There are 3 ways to turn a row about zero (a turn may also mirror it). The second row of each pair is the first, turned, with some noise. The first 27 pairs use one turn. New pairs use 3 turns, one after the other, and a turn may come again.
Some pairs, each with its turns in order after it:
[ 30.6  20.7 -37.5 -27.1  43.8 -27.9 -33.1 -10.6]
[-38.2  29.6 -11.8  49.5 -36.9  -2.4  22.8  17.5]
Q246

[ 19.9   8.1 -23.9 -22.7  19.9  -7.8  19.5  31.5]
[-28.1  -4.1  12.9  22.8  12.6  18.7  17.8  29.1]
Q246

[-33.2  -8.4 -30.3 -31.2  11.0 -36.7 -41.0   9.0]
[ -6.6 -13.2  13.3  31.0   7.0 -58.6 -34.6 -11.4]
Q940

[30.7 30.1 25.3 25.9 20.8 16.8 29.1 34.5]
[-17.2  15.6  -8.3 -64.5 -32.6   0.0   5.4  13.2]
Q528

[-27.0 -35.9  29.8 -33.1  12.2  19.9  -4.4 -16.9]
[ 27.9  10.2 -34.4 -43.4  -7.9   9.5  11.4  27.7]
Q246

[ -4.9   9.0 -12.8  17.1 -33.6   9.8 -28.8 -10.5]
[ 15.1  -3.0  19.1  -1.9 -29.6  -7.1  -7.2 -31.8]
Q246

[-29.4  -9.9  33.4  11.0   1.0 -43.1 -11.4 -40.8]
[-41.0 -47.1   9.1  -8.2 -32.2   0.2 -18.8 -18.6]
Q940

[-38.2  26.9  -1.4 -29.4 -29.5 -27.0 -42.6  38.7]
[ -4.4  16.4  42.2  23.7  -3.6  33.5 -53.6 -41.0]
Q528

[ 29.7  -9.0  13.9  26.5 -17.8 -11.5 -43.8 -41.6]
[ 14.6   2.5 -24.0  10.0 -26.4 -52.6   8.7 -39.7]
Q246

[ 42.8  40.7 -12.8 -13.5 -14.2  32.7  25.2 -28.4]
[ -6.5  29.2  60.9   2.4   5.0 -40.9  15.0  13.7]
Q246

[  9.2  31.6  -5.8  -9.4  29.4   0.8 -30.3   3.3]
[ 12.5 -20.5  20.0  -1.7 -34.7  -5.8 -31.0  12.1]
Q528

[-18.1 -38.3  42.6 -25.4 -28.3  42.6  14.6 -34.2]
[-11.3   0.9  24.0 -43.2 -37.9  15.8 -16.1  60.5]
Q940

[-11.4  27.0   5.9 -13.1  -5.4  27.2 -41.8 -21.7]
[ 21.0 -19.3 -21.7  18.1 -16.7   4.5 -44.6 -10.0]
Q528

[ 29.9  23.5 -26.2  39.6  10.2  14.0 -34.3  23.7]
[-30.3 -15.4  -0.9   2.0 -49.1  23.5 -11.4  37.5]
Q528

[ 20.3  -8.6 -14.9 -23.2  -2.9 -42.2  41.6  -6.3]
[-21.4  17.4   7.7 -43.1  15.5 -28.0   8.9 -33.1]
Q940

[-27.4 -26.8  12.6 -18.3   7.3   5.0   8.6 -11.0]
[-17.1 -16.5   8.0 -18.6   0.3 -12.3 -19.8  26.0]
Q940

[-14.8 -24.7 -24.5  37.0  21.9 -37.7 -43.1 -10.6]
[-31.3  -1.6 -47.5  13.9 -31.3   9.7  -7.0 -45.1]
Q246

[ 32.7  16.3 -35.5   6.4   0.1 -10.2 -40.0  -6.9]
[-16.3 -12.8  12.1  34.2 -18.3   0.2 -26.8  43.0]
Q528

[ 17.6  12.1 -26.5  15.9  11.3 -23.9  15.8 -12.4]
[-41.0   8.0   7.1  17.2   1.6 -16.9  -9.5  -4.7]
Q246

[ -0.4 -37.6 -42.5   1.4  -7.4  34.3 -22.1 -29.1]
[ 11.1 -36.1 -24.5  43.5  16.1  27.2  17.3  21.9]
Q528

[-22.5  24.9  37.0  19.9  13.8  12.5   0.7  24.3]
[ 18.8 -43.9  11.5  13.8  12.3  25.1  16.6  13.5]
Q940

[40.3  4.9 18.1 34.0 18.3 36.1  8.6 13.4]
[ 18.9  10.9 -22.6   2.5  21.0  59.7  10.8   5.2]
Q940

[ 12.6  36.6  -1.5 -16.2 -29.1  26.4  -5.4  -2.3]
[ 27.2   9.4  47.9  10.2 -13.5  -9.3   6.1   4.6]
Q246

[ 9.7 24.1 26.6  4.8 43.5 15.8 -6.0 -9.4]
[-21.0 -11.4   8.2  21.9  26.7  39.3   4.2   5.8]
Q940

[  9.2 -16.5   4.8   7.2  -4.6  -4.7 -27.0  43.4]
[ 44.4  -4.7  -2.7   5.3   4.3   0.7 -28.3 -13.6]
Q940

[-20.6 -37.3  25.7 -18.3  -9.1  14.3  30.5 -34.4]
[ 26.8  -4.4 -31.1  -1.9  44.4 -19.5  25.7 -28.7]
Q528

[ -4.0  19.5 -36.4 -35.9 -33.2 -39.7 -31.6  20.5]
[ -5.6  19.3  49.0  39.0  14.3  19.0 -47.7   7.1]
Q528

New pairs. What belongs after each?
[-40.4 -39.9 -39.8 -41.7 -43.8 -38.0  41.4 -32.1]
[-49.8 -43.4 -23.0  64.9  36.1   9.8  45.7 -16.0]
Q528 Q246 Q940

[  1.0  27.9  28.5   5.2 -15.0 -15.7  11.5 -31.4]
[-21.9 -15.3   3.2  -3.0  -1.6 -14.1 -13.7 -47.2]
Q246 Q246 Q246

[ -9.4  32.5  13.5   7.4 -24.8  18.7 -20.5  23.8]
[-27.8 -23.4  -7.4  -2.8 -28.7  28.5  -6.4  12.3]
Q246 Q528 Q246

[ 32.0  -9.9  13.1   2.2  23.3  25.3 -28.1  18.1]
[ 10.3  25.1 -32.8  13.6   2.2  30.2 -25.6  15.6]
Q246 Q246 Q246

[ 19.6  13.4 -26.8  39.8  34.6  18.9   6.7   3.5]
[13.2 55.9 15.5 -2.6  1.1 26.3  4.5  9.7]
Q528 Q528 Q246

[-26.3  33.9 -20.1  20.2  41.7 -14.4  26.3 -32.5]
[  3.1  41.1 -35.1 -39.3   6.2 -29.5  14.7  31.5]
Q940 Q528 Q528

[ 16.3  14.2 -29.1  15.6 -18.3  19.5  -6.3 -12.3]
[-14.2  10.5  -9.1 -25.8   5.9  -2.5  36.1  -8.2]
Q940 Q940 Q940

[-22.2  24.3  22.2  32.4  29.1 -28.1  -5.5  26.8]
[ -6.5   3.8  14.5   0.8 -50.4  44.2  14.4   3.7]
Q940 Q940 Q246

[  9.3  -9.1  -2.3  18.9 -38.8 -14.3 -31.0 -27.8]
[ 20.0 -12.8  10.0  -9.8 -40.7 -20.3 -30.5   6.6]
Q246 Q940 Q246

[ -6.1  26.1 -16.9   8.6 -20.9  11.8 -25.7  40.6]
[-29.3  37.3  -3.8  12.0  -7.1  -3.7  22.6  29.3]
Q940 Q940 Q940

[ 18.2  32.5 -39.7 -10.5 -15.0 -10.4  42.2  -5.6]
[  3.6  52.1 -28.5  30.8   4.9  15.7 -20.6  -1.8]
Q246 Q246 Q940

[ 25.8  -6.4  -3.5  -3.7 -25.8 -18.0 -37.0  15.3]
[ 29.1  -1.9 -33.4  -4.3 -13.6  -4.4 -37.7  -5.6]
Q528 Q940 Q940

[ -5.3 -21.8 -27.3 -27.0 -40.6  -7.7  22.2 -34.4]
[ 25.0 -58.3  27.4  -4.3   9.9  -4.2  -9.5  24.2]
Q528 Q528 Q246

[ 23.5  42.8  20.7   0.9  15.9  -2.4   5.8 -25.9]
[-36.2   3.5  37.0  -2.2 -14.4 -26.7  14.1  15.5]
Q940 Q528 Q246

[ -5.9 -20.8  36.5   3.1  35.3  38.0  16.1  41.1]
[-19.3  49.1   2.6  19.2  26.5  49.8   6.5  10.2]
Q246 Q940 Q246

[ 17.9  15.3 -42.4 -19.5  -6.7   0.4  30.8 -18.0]
[ 12.9  34.8  -4.0  -9.4 -24.1 -40.2 -17.6   9.0]
Q246 Q528 Q246

[ 31.3  14.1 -36.8 -14.7 -30.1  -2.4  32.8 -16.6]
[-23.5 -28.5  13.9 -46.8   7.9   5.2  28.0   4.8]
Q940 Q940 Q940

[ -0.2  35.6  15.4  39.1 -36.7  39.4  -5.7  17.8]
[  0.8  12.5 -55.7  -9.7  35.4  -7.0 -12.8  41.2]
Q940 Q246 Q246

[-17.3 -15.3  -0.5  -4.1  35.6 -43.2   1.9  30.7]
[ 14.7 -26.2   9.5  46.5 -23.2  12.2  -3.8 -25.9]
Q940 Q940 Q528

[  0.5 -25.5 -34.6  13.5 -25.4  35.4   3.5  -9.6]
[  5.1   7.6  30.9 -13.2 -14.9  18.5  16.8  41.5]
Q528 Q940 Q528

[ 38.9  36.0 -16.8  30.5   2.6  21.7  35.5  18.6]
[ -6.2  -9.7 -15.4  47.9  47.8 -34.3  -2.4  18.7]
Q528 Q940 Q246

[  5.6  25.1   6.7  -5.7  -0.1  26.3  35.5 -16.0]
[-28.0 -12.8   5.0  15.3   8.8  23.6  27.1 -23.9]
Q528 Q940 Q940

[-19.8 -25.6  33.0 -14.0  26.1 -21.1 -41.9 -35.6]
[-24.0  -5.5  -6.2 -33.9 -53.2  45.1  -9.7 -18.0]
Q246 Q528 Q528

[-31.6 -20.7 -16.4 -12.6  -7.7  32.7 -36.1  -4.5]
[-48.6   7.4  19.2 -24.5   9.3 -18.1  22.7   4.9]
Q528 Q246 Q940

[-33.7  35.1  26.9  42.2 -12.5  18.5  16.2   9.7]
[-10.4  18.0  22.9  49.9  -3.9  14.0  23.7 -42.2]
Q528 Q528 Q246

[ 21.6  13.6  29.5  -0.9 -41.2 -25.1  21.9  -6.2]
[  4.9 -32.8 -10.9  44.6   5.8  -2.7  10.2  30.7]
Q940 Q246 Q246

[-12.1  25.7  -0.6  -6.5  -1.5   3.0 -37.5 -24.4]
[-35.8   1.6  -7.7   9.1   1.1 -36.8  -2.0 -14.4]
Q246 Q246 Q528

[  3.2  25.2  35.1   1.3 -36.3  12.6 -34.4  12.3]
[ 13.1 -35.9  -4.1   4.1  14.4 -54.0  -8.0  -7.3]
Q246 Q528 Q940

[ -8.0  17.3 -36.3 -25.2  38.1  41.9  32.9  -8.5]
[ 26.7 -32.8  43.3 -23.5  13.0  36.7 -15.1 -26.7]
Q528 Q528 Q528

[-39.6  31.6  10.5   2.4 -11.8 -28.6 -27.3  10.9]
[ -9.6  -1.2   1.4 -15.4   0.6 -58.8 -22.7   7.9]
Q246 Q246 Q246

[-17.1  32.5  37.0   2.1  35.0  26.3 -10.6  37.2]
[-17.4  -2.8 -38.9  43.6  28.9   5.1 -39.7  -7.9]
Q528 Q528 Q940

[-21.8  27.0 -22.1  29.0  40.7 -36.1  37.8  12.5]
[-14.6  14.4  38.6 -55.6   4.5  31.9  20.3  20.3]
Q528 Q940 Q940

